All rows are made from the same 10 directions, up to rounding. Whole rows:
[[-16  -2   1 -13 -10   7   3   5 -15  21   8 -10  16   7 -11  -8  16   4
    0 -15  14]
 [  4 -17  18 -30  -9   6 -13   8  24   7   8   7  -1   2 -18   9  11   5
    2  -8  -9]
 [ -6  15  32   1  13  13  14   5   2 -11  -2   6 -12  11 -18 -11 -20  30
    9  -4   3]
 [  0  -4   7   4  12  20   1  15   5   1  33   7  -7  16  -7  34   3   5
    4  -7   3]
 [ -8   0  -3  13  23 -17  -1 -17  12  -7  13  24  -5  -3  -7  -3 -27  -4
    2   0  -1]
 [  5   6 -11 -15  -5 -10  -1  -8   7   3  16  -6  11 -12 -18  -7  -5  23
    7  -8   5]
 [-11  12  15  14   2  -7 -14  -5 -19  -6  -3 -20 -14  14  -9  -6 -14   2
   -3 -25   3]
 [ -4   1  -3  15  -7 -21 -24  -9  -3 -12 -18 -19 -15  -3  16 -18  -8 -24
  -14  -1 -15]
 [  0  -2 -11 -11  -1  -1  -8  -4 -39  15  -4 -18  11  -2   9  25  15 -31
   10   6   9]
 [  1   5 -10   6  12   7  22 -13 -16  11  -1  11  14  10  -3   8   1  19
    0 -10  20]
 [ -1  -2   9   3   0  23   0  10   2  -3   0 -11 -10  24  10   7  13  11
  -18  -5  -5]
 [ -8  -2  16  26 -13  -7   1  16  16  -4  -3  15 -11  -3  -7 -19  -6  -5
    0 -15  -1]
 [-25  -1   4  -1  -6   6   3  22  -2   4   6  -6   3  -7  10 -28   7 -21
    2  23  -4]]

The start of a row, then its end:
[-1 -6 -5 12  3 -1 -9 -1 -2  5 18  3 -3 10 -4 23  3] | [ -7  -3 -20   5]
[-22   8  19  -2  -7  -7  -4   7 -24  11   6 -10   3  -1 -23 -14  -6] | [ -7  17 -19  14]
[-10   1 -13   5  21  -6  18 -21 -15  11  -3  20  15   3   1  -1  -8] | [-3  2  3 16]
[ 17  -7  10 -13 -14   1 -21   7  -4   4  10 -13  -5   2 -17  37  11] | [ -3  10 -24   0]
[ 21   1 -14  10  -2  -3  -8  -9  -6  -6  -3  -9  -5   3   8  26   3] | [  0  -6 -10  -1]
[  6   2 -19  -9  -2  -2 -10 -12  10  -2  15 -18   3   5   1   0   3] | [ 22 -16  -9  -5]
[  7 -10   6  -2  -4  -6 -13   9  27  -7  13  12  -9  -9  -7   9  -4] | [ -8   5   1 -12]
[-10  10 -12  27  16  -4  26  -1 -16   4  10  23  10  -7   0  -2 -13] | [-6 14  6 20]
[ -3  -4   2 -20  -2 -10 -22  -2  10  -1  17 -11  -2  -7 -11   1  -4] | [ -5   4   0 -10]
[ 14  -8 -12  10   1   6   1   7  14 -10  -5   8  -7  -4  25  14   8] | [-15  -8  23 -13]
[ -4   7   5  -5  15   7  16  -6 -24   2 -20   4   5   0   9  -1  -5] | [-7  9 23  7]
[ -4  -1  19   9 -22  -4 -10  27  19  -5  14   0 -11 -10 -17 -11  -1] | [ -1  10 -15  -5]
[  2   6 -16  18 -10   8   7  20   5  -5  16  -8   0  -5  13  -1   9] | [ 3 -4  8 -1]
[  8  17  -3  -3  -4   2  -4  15 -19 -13   5 -28  -5 -17   9   8  -3] | [-11  19  27  -5]
[  3  -1   5  -9  19  -1  21 -14 -11  11  -6  32  14  -4 -15  15  -9] | [ 2 21  3 18]
[ 20   2  -9 -14   2   2   6 -20   1   1 -12  -1   7   5  -4  10   2] | [29 -6 -9  4]
[ -7  -8 -10 -16 -15 -15 -17   1   8  13  23  -7  11 -13 -16  -4   7] | [ -7   5 -13   0]
[-12 -10 -13 -20  11   5  -4  -3   4  11  25   1  11   2   2   8   8] | [-7 -3 13 -1]
[ 27  -1 -22  -5 -10 -20 -12  -9   6  -4   3  -1   5 -25  -2  21  -1] | [-7 12  2 -3]
[-32  12  20 -17  17  -3  -5   5  -2  -6  21  -9  -6  -6 -14 -30 -26] | [-3 14 22 -6]
[ -7   5  33 -19  -3  13  -1   1 -11  -1 -28 -16  -8  15  -5 -18   1] | [13 -4 -3 -4]
[  1   6  -8  24   8  -2  -2   0 -15  -6   3  -5  -8   4  12  15  -5] | [-15   0   1   2]
[  3 -17  12 -19  -1   4   0  -3  22   2 -23  19   0   0   5  -8   8] | [ -6  -7  13 -12]
[  4   0   3  -4  -1 -22  -4  -7  11  -7 -13  13  -1 -24  -4 -15 -16] | [-14  14  14  -7]
[ -8   4   1  14  -8  12  -6  25 -18   1  18 -20  -6   5   7  13  11] | [-18   4   0   2]
[-21   1  13 -15   9  10  10   3  -3  13  19   6   9  10 -21  -9  -2] | [16  7 -9 12]
[  2   8  33 -11   5   9   2  -1  -5  -5 -11  -2 -10  13 -22   0 -11] | [ 25   8 -16   3]
[-21 -20  17  -9  -7  -2 -18   9  16   9   4   6  -5   6  -4 -12   9] | [-23  -8  -7 -10]
[ 16   2  -5 -15 -12   9  -3   6 -10   5   5 -18   7  -1  -5  21  15] | [11  6 -6  4]
[ 19   4 -28   1  -6   0   9  -5  21  -7   7  -1   8  -8   7  -4   4] | [ 29 -11   5  -3]
[  3  10 -18  30  -4 -11  15 -10 -27   8 -11   3  10  -1   2   1   0] | [  0   2 -20  22]
[ -6   9  18  -7   2   4 -13   0   5 -13   1 -21 -16  11  -6 -15 -11] | [ 17  -9  -6 -11]
[-14  -3  19  13   7  19  22  11  -4  10  -2  21   1  20  -6  -1   5] | [  8  -1 -12  14]
[-20 -10  -1   5  -6 -13  -2  -2  -8  15  -8  10   9  -4   2 -18   5] | [-28  -1  -3   5]
[ 11  -2  17  15  -2 -12  -8   1  17 -16 -15  15 -19  -8  -4   0 -16] | [ -9   5  -3 -11]
[ 13  11 -20   2   4 -16 -11  -8   5 -17  13 -13  -4 -20   6   4 -16] | [ -2   6  17 -10]
[ 11   0  16  11  -8  13  25  18  -6  -1 -33  20   0  -7   9   0   9] | [-8 13 15  6]
[  5   0  14  -9   4  12  14   6 -12   6 -11  11   4   0  -5  14   4] | [-1 16  7  9]
[ 14  12   1  11  -5 -26 -13  -5 -10  -9   3  -4  -6 -21 -19  12 -21] | [ -7  24 -15   4]
[ 11  11 -11  -5   7  -7  -5 -15 -33  -4 -16 -21   2  -6  12  16  -4] | [-14   8  14   2]
[ 21  13  -9  15   9  -9   3 -20   4 -18 -11  -1  -9   0   2   4 -19] | [24 -5 -7 -1]
[ -5  -1 -12 -17  24  -6   1 -32 -18   5 -16   0  10   5  12   0  -6] | [-9 -6 17  1]
[ -2 -11   8  21   2   7  -6   8   4  -4  -5   8 -15  15  15  12   6] | [-21 -13  -4  -7]
[-19  -8  -5  15  -9  -3  11   7  -7  21   8  16  15   2  -7 -11  11] | [ -9   1 -20  18]
[  7  11   2  25  23  14  19  -3  -4 -13   0  12 -11  16   8  15 -13] | [16 -4  3  5]
[ -6 -11  20  -2  -9  26  -4  32   2   4   9  -6  -9  15   5  17  22] | [-13  -2   2  -6]
[ -5  -3 -21  18  -9 -16  -3 -11   1   2 -12  -2   5  -3  15 -22   3] | [ -9 -18  -6  -1]
[-3  2 21 -8 -1 19  9 29 -4 -1  5  2 -4 -5 -1  7  5] | [-9 20 23 -1]
[-19   4 -31  -8  11   1  16 -18  -4  13  14  -3  24   4   9 -26   3] | [ 18 -16   9  10]
[ 13  13  12   4   2  -8 -20 -10  -4 -21 -10 -24 -22   4  -3   5 -19] | [  8  -2  -9 -12]
[ -6   5 -21  13  -3 -14 -17 -13   4  -7   7 -24  -5   5  11 -18  -5] | [  4 -24 -10  -8]
[  5   4  -4 -39  19  17  14 -11 -15   7   3  -4  16   2  -1  16   4] | [15 10 27  6]
[ -9  -5  -6  -7  -2  15  16   5  -1  12  -3   3  13   7   9 -11  17] | [  6 -10   8   5]
[  4 -14  -4  14  11   0  -8  -1  30  -6  21  21 -11  10   2  19  -4] | [ -2 -12  -8  -9]
[-14   0  -3  25 -21 -14  -8  19  21  -2  25   0  -4 -10 -11 -26  -3] | [ -1  -3 -21  -1]
[ -1  -3   5 -21 -11  14  17  10 -15  18 -14   1  19  -4  -3  -3  21] | [ 2 11  7 12]
[ -7 -20  -2   6  18   6   2 -15   4  11  -7  24   1  24  12  15   8] | [-14 -20  -7   1]
[ -4  17  21  27  22   8  16  -1 -20 -11  -7  10 -15  14  -6   8 -23] | [ 8 10 -6 12]
[-20  -7   0 -16  25  -8   1 -19   7   7  12  21   8   0  -8  -8 -15] | [-7  2 11  1]
[ -5  -4  -5  -7   6  -4   7  -3 -33  16 -10   8  15 -11   6  15   6] | [-37  21  18  13]
[ 12   7 -20  21 -16  -5  -8  14   7 -10  18 -17  -6 -10   7   6   4] | [ 1 -3 -5 -4]
[ -5   3 -14   5   3  14   1  14  -1  -5  19 -15  -2   3  20   5   9] | [-5 -8 21 -6]
[  9   3  -8 -14 -11  -4  -1   5   6  -5  -4  -9   4 -21   5  -9   2] | [-2  8 22 -8]
[  0  12  -4  -7   4   1 -15  -3   7 -21   4 -32 -14   1  14 -15 -10] | [ 10 -14  20 -21]
[-13  -6   7 -40   3   6   2  -6   4  14   5   0  15   1 -13 -15   6] | [13  2  7  1]
